The rows are grouped in 3 ways, from coarse to fine. Each group lies inside one group of the grouping before and may be the whole of it. The rows also spread widely along 12 directions, which tell nothing about the answers.
Known rows, each followed by its group in each grouping:
[ 30 -14  10 -10  -4   5 -19   1   7  -5  31  19   2 -16 -25  29  -6  -8
 -40 -32  11] => k_816 zukog k_754
[ 25  -7  -9 -11  -3  -9  -4   2  27  -6  14  31  15 -10 -26   6 -11   5
 -16 -27   0] => k_816 zad k_713
[  2  17 -13 -13   6 -18  -1  -7   9  10  10 -19  10  16  22 -15  12  28
   7  10  13] => k_758 dur k_989
[-21 -15  32  10  -3  14   2  -9  11   9 -35 -10   3   0  -2 -10  29 -12
  -9  19 -13] => k_16 rezem k_93
[ 24   8  36  -4  -5 -13   7 -20  24 -36  30   8  -5  14   6   2   9 -18
  -3 -11   6] => k_816 zad k_599
[ 10  -9 -22 -11  -8 -20  -4  -8  14 -17   8   2  15  13  -3 -24   3  10
   1 -13   3] => k_16 Rumu k_794
[ -4  -5 -17  -5  12 -16  -3 -16  -3  12  19  -3 -36  20  -3   1   1   9
  -9   0 -12] => k_949 seb k_303
[ 16  11  11  13  33  19 -10 -15  15   0 -12   0  16 -14 -23  -3  12  -9
 -33 -23 -18] => k_758 rem k_408
[ 34   9  24  15 -21   2  -5 -18  27   6  -6  10  21 -26  -4  30  -9 -20
  -5 -10  16] => k_16 Rumu k_212
[ 14  12   7   3  10   2  -4  -9  -8 -21  12  -6  28   0   3 -23   9  10
  22   1   0] => k_816 nesu k_324
[ -5  21   2  -1   2  -5   9  -8  17  26  -7 -18 -44  12  18  10  -5 -10
 -22  22   3] => k_949 sesom k_348
[ 33   5  34 -17  -3  29 -11  11  11   1 -21   5  24 -34 -11 -12  -1 -18
  -9  22   5] => k_816 nesu k_517
[  1 -10 -11  -6   2 -13  -1 -13  20 -15 -14  -6   3  12  -5 -20  21   2
 -25 -13 -12] => k_816 zad k_934
[ 12   8 -16   1 -11 -10 -12 -21  26  17 -35   0   4  -8  -3  11   4   2
 -11   9  -5] => k_816 nesu k_685
[  4  -6  15   1  18   1 -21 -31  -2 -21  -1 -16   8  10  -3 -12  42   5
 -12  -8 -21] => k_758 dur k_755
[  5   0 -37   2   6 -14  -5  -8   8 -13   5   9   2   5 -19 -15 -16   8
   8 -13 -16] => k_16 Rumu k_925
[ 29  12  33   5   2   1   1 -24  13 -28  27   6   0   0   9   9   4 -21
  -8 -17   8] => k_949 viton k_643
[ 13  14  34  -6  -2  -1  -5 -12   6  20   7   0  -4   3   6  16  15   6
  16  33   0] => k_816 zad k_934
[ -9  24 -14 -13   8  -2   7  35  36   2   1  22  39 -14   2  -9   3  19
 -10   3  15] => k_16 rezem k_93
[ 29 -22   0 -17 -17  14 -20  -1 -22 -13  -3 -17 -13 -14  -4 -18 -17 -17
   7  10   5] => k_758 dur k_755
[ -7   7  17   6  15   7   4  -1  13 -17  -2  -2  27  -4  -3 -20  25  -2
 -10  -5  -7] => k_16 Rumu k_794
[-10  27  17   5  18   9  -9  -8   0   7  14  -4 -39  -2  -3  35  11 -14
 -12  26 -13] => k_16 Rumu k_794
[ 28   0   3  12  -5   9  -4   4  -3  -7   3  13  44 -31 -15  -2 -12   6
  20 -16   7] => k_816 zad k_713
[  4   9 -34   4   3   2   0  11 -11   7   0 -19 -11 -13  -4   4 -17   1
 -22 -11   8] => k_816 zad k_713
[-16  -5  34  16   2  -8  17  -8  29  25  12  18   4   5   3  25  14   7
 -21 -17   6] => k_949 sesom k_348
[  1  19  12 -14   6  -7   7  -1  20  14   4  10 -21  12   2  -3  -9   1
  10  33  -4] => k_816 nesu k_517
[ -4 -12  11 -19  15  13   0  14 -11  -5   5 -15   0   6  -9 -31  16   0
 -32   2  -3] => k_816 nesu k_685
[ -1  -5  27  21  23   0  25 -23  22  29 -14   2  11  17 -18 -22  -3  -1
 -13 -16 -14] => k_816 nesu k_517
[  0  -1  -6  17  -5 -15  21 -10   4 -22  11 -11  -4  11  11 -13 -12  -8
   4 -20  10] => k_816 zad k_934
[  7  31  -1  -9   5  -5  14  16  20  26   7  13 -18  -6  -2   7 -29   3
  13  29   4] => k_816 zad k_599
[ 16  -8  20 -12 -21  11  -1   7   5  12 -20  -1  -5 -19  -4  -5 -11 -13
   4  26   5] => k_816 zad k_599
[ 22 -17  27   1  -2  15   0 -10   9  -2 -24   9  13 -18 -11 -27  -3 -18
  11  10 -13] => k_949 seb k_303

New rows. What belongs after each?
[  1   5   9   4 -11  -9   7  -4  -9 -23  31  -6 -12   1  26   2  -4  -7
  20   2  19] => k_949 seb k_303
[ -8  13  20   6  21  -4   6  -7 -10 -12  37 -14   9  17  18 -13  18  19
  20   1   6] => k_758 dur k_989
[ 14  10 -26  -5  -9 -15 -10  -2  19  -2   2  26   8 -20   0  12 -13  11
  22   6   1] => k_949 seb k_303
[ 12 -20   5 -12 -13  -5 -15 -10  17  16   1  29 -26  -4 -22  23  -8  -1
  -5   8 -16] => k_949 sesom k_348
[  2  -3   5   0  23  16   7  22 -13  26  15 -10  37  -2 -12 -27   3  22
 -17 -16  12] => k_16 rezem k_93
[ 11  22  19  28 -11   4  24   0   7   1  10 -14   8 -14  28   8 -30 -20
  12 -13  40] => k_758 rem k_408
[ 17  10  13  15   9  -5  -9 -34  15  -4  -4  -6  24  -1   4   4  19   7
   7 -10  -4] => k_758 dur k_989
[ 19  14 -21 -11   2 -34  -1 -21  30   6   7   1  13  22   2  -8  10  26
  -8 -11   3] => k_816 zad k_599
[  7   0  29 -17  16  10   7   8  27 -14   8  21 -19  -4 -11 -10   2 -25
 -27   5 -12] => k_949 seb k_303
[ -8  13   3   7   3  -9  17  -9   7 -13  14  -7  -5  14  24 -15   1  -1
   7  -3  10] => k_949 viton k_643
[  3 -10  42 -14 -11  -1 -10 -10  -4  -8  27  -7 -20  13  10  12  23  -9
 -12  13  10] => k_816 zukog k_754
[  9  10 -50   0 -11 -16   0   4   4 -27   8  -7 -15   4   5 -12 -31  -5
   6 -10  11] => k_16 rezem k_93
[ 15 -23  30   4  -8   3 -13 -28  14  18 -17  15   3 -11 -14  11  16  -7
  -2   4 -15] => k_949 seb k_303
[ 13   3  28  -9   0  12 -12  -3  23  -6  -8  23  -6 -16 -22  11   7 -20
  -8  18 -19] => k_16 Rumu k_212
[  9   5  -5   4   3  12   1   4   2 -16 -20 -16  27  -9   2 -38   2  -5
   3   2   2] => k_16 rezem k_93
[  1  23  17  11   6   2   1 -11  13  11 -13  10  13   0   2  -7   2   8
  49  39 -14] => k_16 rezem k_93
[ -6  -5 -35  -6 -13 -11 -13   4   5  -5  -8  14  -5 -10 -10   8  -7  11
   6   8  -6] => k_816 nesu k_685
[-16 -22  28  19   6  24  10  17 -14  -5  10  20   3 -31 -15   5  -8 -14
   7  -8  -6] => k_949 seb k_303
[-23   0  13   8  -9   4   3   0 -10  23  -9  -6 -26  -3  13   8   0   3
  27  39  -6] => k_949 sesom k_348
[ -9  22 -10  14  24  -6   8   5  -2  11  34  -2  16  10   2   2   1  25
   0 -17  11] => k_16 rezem k_93
[ 17 -18  22   6  10   8  13   5 -16  -7  43   3  17   3 -16 -12 -18  -1
  -9 -39  15] => k_816 nesu k_324
[  7 -12   4   3  -3  -8  -3 -31  -5  -2  -3 -24 -22  24  -1 -18   6 -11
  -4   3 -10] => k_16 Rumu k_794
[ 29   1  23  16   8   8   3 -19  11  22  -3   6  16 -10 -22   8  -7  -4
  -7 -17  -5] => k_816 zad k_713
[  4   4  28  12  12   7  -4  -8  -6 -34  23  16  25  -5  -9  -7  15   3
  25  -4 -12] => k_816 nesu k_685
[-12  10  13  24  13   7  -3 -12  10 -15   5  27 -15 -13 -20  32   0 -14
   5   1 -25] => k_816 nesu k_685
[  6  17  -4 -18  -1   8 -10  20 -21 -15  25  -8  -6  -9   4 -11  -6   4
  24  31   7] => k_16 Rumu k_212
[-24  29   2   1   3  -7   9   3  24  -2  -5   0 -32  -5  26  16   8 -12
  -5  29   2] => k_949 seb k_303
[  7 -11  21   0 -15  -9  -7 -30  35   8 -28  -1   7   6   4   4  24  -6
 -14  -2   0] => k_758 rem k_408
[-19  13 -23   5  10  -7   8  10   5  16   6  -7  -8   3  -2   0  -5  10
 -12   1   2] => k_16 Rumu k_212
[-11 -16 -57  13   1 -15 -12  -3  -3  -6  -3   5   9  -6 -20  -1  -8  20
 -12 -34 -11] => k_816 zukog k_754
[ 29 -13   5 -14  18   6   0 -10  -7  11   8 -28  16  17 -13 -39   7   5
 -44 -28   7] => k_816 nesu k_324
[  0 -19 -26 -11 -17   3 -23   9   9   3 -26  11   5 -29 -14   7  -4   4
  -5   5  -6] => k_758 dur k_755
[-31   1 -23  23  24 -13  13 -10   8  21  -6  -2   4  13  -5 -10   1  25
   5 -14 -16] => k_758 dur k_755
[ 19 -13   8 -24 -24  -7   4   9  -1   4  18 -14  -5   5  19 -17 -19  -2
   4   5  34] => k_758 dur k_755
[ 53 -11   2  -5  -1   4  -8 -12  -7 -11  20  10  15  -6 -26 -16 -31  -7
   6 -22   3] => k_816 nesu k_685
[  4  17   2 -26  -2  -2  -6  -1  32  12 -24  -8 -27  11   6  -6   8 -12
 -24  39  -4] => k_16 rezem k_93
[  7 -12  15   5   9  -4   0 -18  13   0  -3   5  35   5  -6 -26  13  18
  21  -7 -10] => k_758 dur k_989
[  4  23  25  31  11  26  19  15  -6  15  -4   2  30 -36  -5   2 -19  -6
  22   2   7] => k_816 zad k_713
[ 18  21   4  -6  -6 -11  -9 -14   9  14   1 -10  29   9  17 -12  13  24
  31  25  12] => k_16 rezem k_93
[ 25   7 -34 -19   1 -26 -13 -22  -4  -7  12 -13 -12  28  -3 -25  -2  22
  16   7  -8] => k_816 zad k_713
[ 17   2 -17  20 -16  -3  -3 -15   1  17 -23   3   3 -21  -9  11 -25   0
  32   9  -6] => k_816 zad k_934
[  5   5 -25  18 -20  -9  -5  -9  14 -11 -12  24  -9 -20 -14  17 -32 -10
  38  10 -13] => k_16 Rumu k_212
[  3 -19   7 -12  -7   2   3  16  10  -7  25   8 -15   4 -10   7 -10 -15
 -41 -22  18] => k_16 rezem k_93
[  4 -23 -20  -1  -9 -24  -9 -23  26 -10 -11   7   1  10 -18   3  17   5
 -33 -32 -14] => k_816 zad k_599
[  7  -3   7  13  12  13   5   5  15   4  -6  29   9 -30 -21   2 -18 -11
   0 -10 -12] => k_949 seb k_303
[ -9 -24   4  12  -9   7  -3  -5   0  19 -11  22  -1 -19 -17  14  -6   1
   6  -2 -13] => k_949 viton k_643
[ 21  -9 -13  20   0   7 -13 -23 -10  -9  -6   6 -15 -15 -23   5 -32 -12
  30  -3 -22] => k_758 dur k_989
[ 10 -18  33 -12  -7  10 -13   3  11  16  -1  29  17 -24 -13  12  16   5
   4  14  -4] => k_949 seb k_303
[ 22  -7  14  -7 -10   0 -24 -10   0  -6   8  12  36  -6  -7  -2  20  17
  24   6   1] => k_16 rezem k_93
[-16   9 -10  18  23   2  26   8  -2  20   3 -17  11   5   6 -28 -17  15
   6  -9   7] => k_758 dur k_989
[ 15   7  23  27  10  -1   1 -35  13 -17   7  10   3  -1  -6   8  -4 -11
  24 -10 -15] => k_758 dur k_989
[ 12  20  13  -7  11  10 -13  -8  15 -13 -23 -10   3 -14  -2  -5  27 -10
 -17  19 -16] => k_816 zad k_599
[ 16   5  34   4   8   0  -7 -13   2   0  27  23   6  -5 -17  20   9   7
  20   4 -11] => k_816 zad k_599
[ 15   2  -6  13 -11  -1  -1 -15   1  -8 -11 -19  14   0   9 -16  -5  -5
   7  -6  10] => k_16 rezem k_93
[ 16   2 -18   1   2 -14   7   0  21 -34  29  29   0  -1 -11  -6 -35  -3
  21 -24   1] => k_758 dur k_989
[ 24  16 -15  -1  -1   7 -27 -11   0 -10 -20  -6  16 -26   0  -1   0   3
  20  16  -7] => k_758 dur k_755
[  6 -18  -6  12  -8 -21  10 -24  22  20   4  13  -7  15 -17  14 -16   1
 -23 -32   3] => k_816 nesu k_685
[ 29   7  -5   2   4 -16  12 -25  10   9  11  -3  18  19   9 -34 -14  15
  19 -12   9] => k_949 viton k_643
[  7 -26  -5  14 -16 -11 -18 -30  -4 -14   1  18   3   7 -20   1   1   7
  42   1 -23] => k_16 rezem k_93
[  9   6  25 -25 -14  -4  -9  -1  29  -9  -2  -5   2   2  11   1  29 -10
 -28  17  12] => k_16 Rumu k_212
[ 19  20  -5   7  29   7  18  19  -8   9  29   3  26  -9 -13 -20 -28  15
   7 -18   7] => k_816 zad k_934
